There are 3 ways to turn a row about zero (a turn may also mirror it). The second row of each pair is the first, turned, with some noise. The first 21 pairs use one turn. New pairs use 2 turns, one after the other, and a turn may come again.
Known pairs, each followed by its turns in order:
[ 21 -13  27  23  14 -57]
[ 57  18  10  15 -25  25] -> q438

[-11  12  -6  -5 -13  -6]
[-17  13  -5   1  -3   1] -> q645

[  8 -20  -2  24   4   4]
[12 -8  7 27 10  2] -> q438

[ 21  -2   3  -3  21 -33]
[ 15 -14   0  -8 -31  21] -> q645

[-3 25  4 31 40 36]
[ 14 -40  32  21 -15 -33] -> q952

[ -4   1  -7  29 -36  10]
[-15   9   4 -23  21 -31] -> q952

[-23 -10  23 -35  10 -16]
[  7   5 -15 -13 -37  30] -> q952

[ 10 -18 -57   5   8  -2]
[-22 -36 -29   2  16  27] -> q645

[16 15 29 57  1 10]
[35 30 16 17 43 -8] -> q438

[  6  47 -12 -24 -13  12]
[ -6  41 -26 -25   8   8] -> q645

[-13 -13 -19  -8  11  -4]
[-12 -18 -19   5  -4  -5] -> q645

[ -4  -9  10 -38 -28  13]
[ 10  32 -18  34   4  -7] -> q645

[  2 -15 -40 -21  -7 -11]
[ 21  10 -31   1  28  15] -> q952

[-36  57  21  51  -1  -1]
[-19 -55  40 -44  -7 -26] -> q952

[10  8 -6 10 35 -9]
[  9  22 -23  22  -7   4] -> q438

[-15  12  52 -21 -26  -3]
[-43   6 -12 -22 -41   6] -> q952

[ -6   1  -7 -12  -4  -4]
[  1  -1 -14  -5   3   7] -> q952

[ 35 -32  15   7 -42 -14]
[ 17 -14  63   9 -11   8] -> q438

[ 24  13 -57  10  23  21]
[-46  23 -14  44  10  12] -> q438

[ 50  10 -13  32 -19  13]
[-10  29  43  31  23   7] -> q438

[  7  15  -6   2 -23  -4]
[-12  19   4  -2   6  16] -> q645

New pairs, each followed by its turns in order:
[-54   8  -8 -20 -21  -9]
[  7 -24   1 -57  15   5] -> q645 q952

[-15   5 -12  30  35 -23]
[-18  28  10  33 -26   3] -> q952 q952

[ -1   8 -14 -15 -13   0]
[  6   0 -15 -11 -15  -5] -> q438 q952

[-57 -17   7 -19 -54 -16]
[ 33   2 -18 -24  57  42] -> q645 q438

[12  9 57 -5 16  2]
[-50   7   6  21   7  24] -> q645 q952

[ 15  -4 -15 -24  12 -15]
[ -8  -3 -12   7  28  14] -> q645 q645

[-43 -16   8   8  10 -12]
[-19   8  32 -17 -26 -13] -> q952 q438

[-30  -4  24  11  49 -57]
[ 58  39   4  30  39 -11] -> q952 q645

[39 -6 10 10 -9  3]
[ 31  20  10 -12  13  -6] -> q438 q438

[  7  15 -10  14 -20   0]
[ 13   2  -1 -16  -1 -25] -> q438 q645

[-27  13   9   3  11 -22]
[  5 -16  10 -33  -3  13] -> q645 q438

[ 13 -29 -45  -1   1  -1]
[ 43  13   2   7   6 -28] -> q645 q952

[ 40 -23 -10  16   0  31]
[ -9 -12  53 -13 -16  -8] -> q438 q645

[ -4  -3 -57  -4  35  -3]
[ 31 -12   0 -26  27 -46] -> q438 q952

[ -3  -2   6 -22  25  57]
[ 20  -3   8 -42  19  41] -> q438 q952

[ 1 21 -9  3  9 27]
[12 23 16 -9 12 11] -> q952 q952

[-15   5 -13  27  -4 -16]
[ 14 -15 -11 -13  24  -8] -> q438 q645

[ -7  40 -10  -3  -4  -6]
[  3 -28 -14  27   0 -14] -> q952 q645

[ -2  13 -10 -45 -51  -5]
[-47 -19 -42   4   3  21] -> q952 q438

[-25 -19  26  -1  -8  -2]
[ 2 30 -4 21  5 20] -> q438 q952

[-7  5 -5  1  5  6]
[2 8 0 2 4 4] -> q952 q952

[ 53 -11   1 -12  15  17]
[-21 -14  43 -32  14  -3] -> q952 q645

[ -7 -44  28   2  13  -3]
[-10  41  15   9  28  12] -> q438 q952

[-16   5   5  -4   9  15]
[-5 18 -5 -5 14  4] -> q952 q952

[ -3 -57   7   4 -35  30]
[ 49  16 -16  44  23   6] -> q645 q438

[ 21 -25   2  -3   2  -7]
[ 13 -13  15   4  23   9] -> q645 q645

[ 11  15  12 -11   8   2]
[ -4  11   2 -19  -4   9] -> q438 q438

[19  6 14 34  6  0]
[ 37  10   2   8  -5 -13] -> q645 q645

[-24  10   2 -53  -9 -19]
[-18   1 -41  15  41   5] -> q952 q645

[-17   4   8   1 -13  28]
[  0   8 -10 -20  16  24] -> q952 q952

[-25  23 -10  -1   0  -8]
[-10 -22   1  10 -24  -8] -> q952 q438

[-16  11   6  24  -5  25]
[  6  -9   7  -3 -24  29] -> q645 q952

[-29  -5  -1  -3   4   2]
[ -2 -18 -20  13   3   7] -> q438 q645

[  6 -57 -34 -57  30 -13]
[-54   3  29  61  30  10] -> q438 q645

